There are 3 ways to turn a row about zero (a turn may also mirror it). The second row of each pair is the first, turned, with some noise. The first 27 pairs use one turn. New pairs use 2 turns, one after the other, and a turn may come again.
Some pairs, each with its turns in order after it:
+0.47 -1.38 +0.56 -1.47 -2.83 -1.23 +1.20 -2.29
+1.03 +2.38 -2.61 -0.89 +2.55 +0.66 -0.15 +0.28 -> vir

+2.51 +2.61 +3.12 -0.80 -2.63 -2.66 -0.06 +0.66
+4.09 +3.85 +1.05 +2.10 +0.91 -1.37 -0.87 -0.24 -> nira

+2.37 -0.77 +0.18 -0.62 -0.45 -0.30 +2.83 +2.59
-1.90 +0.42 -0.14 +1.40 +1.14 +0.77 -3.42 -0.90 -> vir

-2.86 +0.36 +2.09 -1.73 -2.64 -2.63 +2.03 +1.54
+1.29 +0.46 -1.95 -0.10 +1.68 +0.54 -1.05 -4.99 -> vir

+2.84 +1.57 -3.02 +1.73 -3.19 +2.00 +2.98 -2.51
-1.36 +2.49 -1.50 +1.28 -3.56 +3.83 -0.82 -3.82 -> nira

+2.86 -0.77 -2.10 +3.25 -1.03 -0.07 +1.74 -2.00
-2.41 +3.35 -0.61 +0.06 -3.03 +2.11 +0.03 -0.52 -> nira

+1.82 +2.78 +2.71 -1.00 -2.38 +2.24 -0.06 -1.85
+2.77 -0.25 +1.33 -0.69 +2.22 +2.59 +2.95 +0.53 -> mok

+0.62 +1.88 -1.57 +3.12 +0.15 -2.75 +2.76 -1.00
-2.39 +3.57 +0.28 +1.32 -1.27 -1.08 +2.43 -1.46 -> nira

-0.34 -2.32 -0.89 -3.24 -0.43 +2.40 +0.56 -1.50
+1.23 -3.12 -3.02 -1.81 -1.27 +0.61 -1.00 -0.56 -> nira

-0.36 -2.07 -1.57 -2.50 -0.51 +3.02 +2.94 -1.07
-0.19 +1.98 +0.15 -2.93 +3.31 +0.12 -3.11 +2.04 -> mok

+0.53 +2.69 +2.16 +1.93 -2.84 +1.37 +0.95 -1.68
+1.34 +1.35 +3.02 +1.43 -2.04 +1.15 -1.32 -2.46 -> nira

-2.75 +1.21 -2.53 +3.15 +1.27 +3.19 -0.46 +1.94
+0.68 -4.41 +0.98 -1.66 -1.73 -0.19 -4.00 -0.57 -> mok

+1.40 +0.62 -2.55 -3.25 -1.08 -1.73 +2.14 +1.39
+1.00 +0.56 -4.43 +1.77 +0.52 -0.52 +1.23 -1.63 -> nira

+1.85 -3.07 -3.15 -1.96 -1.19 -2.45 +3.09 -1.87
-1.03 +3.20 -3.50 +0.16 +2.59 -2.97 -0.83 +2.64 -> mok

+2.56 -2.51 +0.53 -0.15 +0.99 +1.53 +2.03 -2.23
-0.93 +3.38 -0.87 +1.22 -0.45 +0.43 -0.81 +2.75 -> vir

-3.21 +0.87 -2.13 +1.44 -2.78 +1.16 -3.23 +0.83
+0.66 -2.93 +2.02 -1.34 -3.62 -1.22 -0.26 +2.83 -> mok

-0.07 +0.32 +1.48 +1.91 +3.15 +2.32 +2.14 +0.42
-1.98 +1.09 +0.81 +3.86 -2.52 -1.08 +0.67 -0.02 -> vir

-3.13 -2.76 -1.34 +1.82 +2.67 +3.02 +1.82 +1.95
-0.65 +2.51 +5.26 +2.09 -1.66 -0.60 +1.15 -1.35 -> vir

+2.44 -2.01 +0.08 +2.99 +0.81 +1.89 +3.08 -1.48
-3.26 +3.21 +0.05 +2.22 +0.02 -1.57 -0.09 +2.31 -> vir

+1.59 -1.06 -1.40 -2.13 +0.76 -0.22 -1.37 -1.90
-1.00 +1.70 -1.62 -2.15 -0.13 -0.02 +1.48 +0.79 -> mok

+0.03 -0.33 +2.03 -0.36 -1.05 -1.19 +0.30 +2.38
-1.18 -0.02 +2.17 +2.56 +0.93 -0.56 +0.63 -0.48 -> mok

-2.80 +1.86 -2.87 -0.93 +0.70 +1.67 -0.53 +2.50
-1.94 -3.14 -0.22 +1.36 +3.06 +1.12 +1.25 -1.56 -> nira

-1.28 -2.69 -1.64 +1.59 -1.35 +2.90 -0.61 -1.49
+1.91 +0.33 +1.37 -3.45 -0.86 -2.52 -1.70 +0.74 -> mok

+2.99 +2.62 +1.24 -0.83 +0.24 +1.08 -1.02 +2.31
+0.77 +0.91 +0.11 +3.16 +2.05 -0.17 -3.48 +0.06 -> nira

+1.91 -2.59 +1.41 -2.62 +0.53 +1.62 -2.70 +2.42
-3.82 +0.83 +2.69 -2.22 +1.05 -0.66 +2.01 -1.20 -> mok

-2.75 -2.48 -1.66 -2.37 +0.89 -3.20 -1.65 +2.31
+1.38 +0.42 +2.17 -3.68 -1.34 +3.20 -0.89 -2.92 -> vir

+2.73 +2.10 +1.49 +1.20 -1.30 -0.72 -0.23 -1.03
-1.14 -1.71 -2.71 +0.07 +0.92 -1.60 -0.66 +1.14 -> vir

New pairs. What belongs after each?
-0.92 +1.27 +1.22 -1.71 -1.48 +2.72 -2.31 -0.81
+0.41 -0.10 -0.21 -2.70 -0.74 -0.31 -3.74 +1.34 -> nira nira

-2.50 -0.48 -2.81 +2.26 -2.17 +2.20 -1.44 -3.07
-0.16 +0.01 -1.87 +3.85 -1.36 -4.63 +0.16 +0.34 -> vir nira

+2.86 +3.04 +1.14 +3.23 -1.23 -2.49 +2.24 -2.52
-4.44 +3.58 -2.58 +0.83 -2.29 +1.42 -1.54 +0.55 -> mok nira

-2.48 +1.83 -1.55 +2.87 -2.43 -0.27 -2.64 +2.25
+1.84 +0.10 -1.99 -2.39 -2.43 -4.19 +0.36 +2.07 -> vir nira

+2.53 +1.57 +2.25 +0.11 +1.13 -2.59 +1.12 +2.41
+2.33 +0.81 +1.79 -3.46 +0.53 -0.55 +2.23 +0.94 -> vir vir

-2.88 +0.10 -0.18 -3.26 +1.68 +1.31 +2.46 +2.26
+4.82 -0.10 +0.52 -2.18 +0.69 +0.24 +0.98 -2.01 -> vir mok

-0.54 -1.48 -1.03 +0.43 -2.43 +0.74 -2.87 -2.22
+2.99 +1.13 -2.73 +2.44 +0.56 -0.99 +1.02 +0.02 -> mok nira

+2.48 +2.33 +3.01 +2.24 +0.47 -1.98 +2.48 +2.52
-4.19 +1.50 +1.78 -2.06 -3.59 -0.19 -0.87 +0.93 -> mok nira

-1.41 -3.27 +3.14 +2.40 +1.23 +0.23 -3.02 +0.10
+0.31 +0.30 -0.34 +3.18 +0.84 -0.35 +4.00 +3.49 -> vir mok

-3.07 +3.26 -2.38 -1.86 -0.92 +0.14 -1.29 +1.31
-0.26 -0.86 -1.46 -0.88 -4.08 -0.75 -2.71 +1.94 -> vir nira

-0.53 +2.73 +2.00 -2.13 +1.83 +1.07 +3.23 -0.60
+0.88 -0.77 +1.92 +2.95 -1.88 -1.40 +1.21 +3.35 -> mok vir

+0.77 -2.83 -3.13 -1.43 -1.76 +1.52 -3.02 -2.99
+1.05 -1.44 -0.29 +0.36 +1.86 +4.72 -2.51 -2.87 -> mok vir

+0.60 -2.75 +1.30 +2.50 -2.17 -0.75 +2.13 -2.43
+1.16 -1.26 -1.45 +1.33 +4.61 -0.57 -1.48 -0.63 -> nira vir

-3.05 -0.06 +0.16 +0.91 -0.64 -2.65 +1.14 -2.53
-0.30 +1.52 -3.56 +1.48 +1.49 +1.74 -0.32 -1.84 -> nira vir

-2.04 -0.90 -0.42 +3.05 -1.75 +0.42 +0.64 -0.59
-0.64 +0.04 -0.43 +0.82 +0.16 -1.68 +3.63 -0.84 -> mok mok

-0.91 -2.01 -2.74 +0.61 -2.66 -0.61 -2.24 -2.47
-0.51 -0.68 -0.77 +2.97 -0.87 +3.77 -2.45 -0.73 -> vir vir

+0.62 -1.36 +2.81 -0.61 -2.75 +2.75 -2.89 -0.51
-2.32 -2.43 -0.78 -2.85 -0.06 +1.27 -3.49 +1.46 -> vir vir

+1.26 +3.14 -0.94 -0.83 -0.19 +2.53 +1.09 -0.94
+0.28 +1.33 +2.77 +1.17 -1.28 +1.59 -1.66 +2.27 -> mok vir

-2.48 +2.15 -0.65 -1.99 +1.20 -2.52 -2.97 +2.04
-3.07 +1.20 -0.38 +1.11 -4.30 +2.71 +0.35 -0.30 -> nira vir

+3.20 -1.20 +1.78 -1.09 -1.08 -0.08 +1.19 -0.34
-2.49 -0.57 -0.80 +2.10 -2.01 +1.47 +0.91 -0.62 -> mok vir

+0.07 +0.39 -2.65 -1.69 -2.23 +2.70 +1.85 +3.21
-3.75 -0.76 +0.16 -1.07 -2.33 +3.57 -0.46 +0.39 -> nira nira

+0.56 -0.60 -1.18 +2.08 -2.20 +2.23 -2.10 +1.20
+2.26 -0.11 +1.86 +3.09 -0.76 -2.02 -0.07 +1.49 -> nira vir

+2.85 +0.57 -2.39 +3.25 -1.57 -0.73 +0.52 -2.85
+1.07 -1.05 +2.12 +0.77 +0.85 +0.83 -0.29 -5.38 -> nira nira

-0.96 +2.47 -1.85 -2.31 -2.90 +2.63 -2.78 +2.57
-1.08 +1.93 +1.63 +1.88 -3.43 -0.89 +1.25 +5.10 -> nira vir

-2.17 -0.63 +1.32 -2.95 +0.55 -1.36 +2.26 +2.31
+0.55 -2.15 +0.82 +1.01 -2.02 -3.10 +1.83 -1.56 -> mok vir

-2.82 +0.94 +2.81 -2.28 -3.25 -1.80 +2.80 +1.62
+2.46 +0.69 -2.97 +1.62 +3.74 -2.86 +1.30 -2.39 -> nira mok

-0.91 -1.93 -0.73 -1.28 -2.43 -1.58 -1.05 +3.28
+2.68 -0.15 -2.40 -0.21 -2.62 +1.54 -0.70 +2.53 -> vir vir

-2.57 +0.25 -2.54 +0.41 +2.42 -2.72 -2.00 +1.50
+1.62 -0.11 +1.29 -1.22 +0.66 +3.77 +3.54 -0.25 -> mok nira

+3.02 +0.27 +1.74 +2.06 +1.97 +0.00 +1.13 +2.62
-1.68 +2.62 -1.39 -0.54 -1.84 +0.28 +3.16 +1.66 -> mok vir

+2.74 +0.49 -0.70 -2.65 +1.87 +0.54 -1.30 +1.10
+2.12 -0.03 +2.42 -0.63 -0.03 -2.28 -1.96 +0.83 -> vir vir

+1.99 +0.03 -2.01 -1.71 +0.88 -2.15 +1.27 +1.44
+3.00 +0.42 +2.35 +0.87 -1.51 -0.69 +1.03 +0.69 -> vir vir

-0.35 -2.58 +0.65 -2.35 +2.49 +3.10 -0.15 +1.91
+1.76 +2.42 +3.12 +1.11 +0.29 +1.48 -2.99 +0.38 -> vir nira

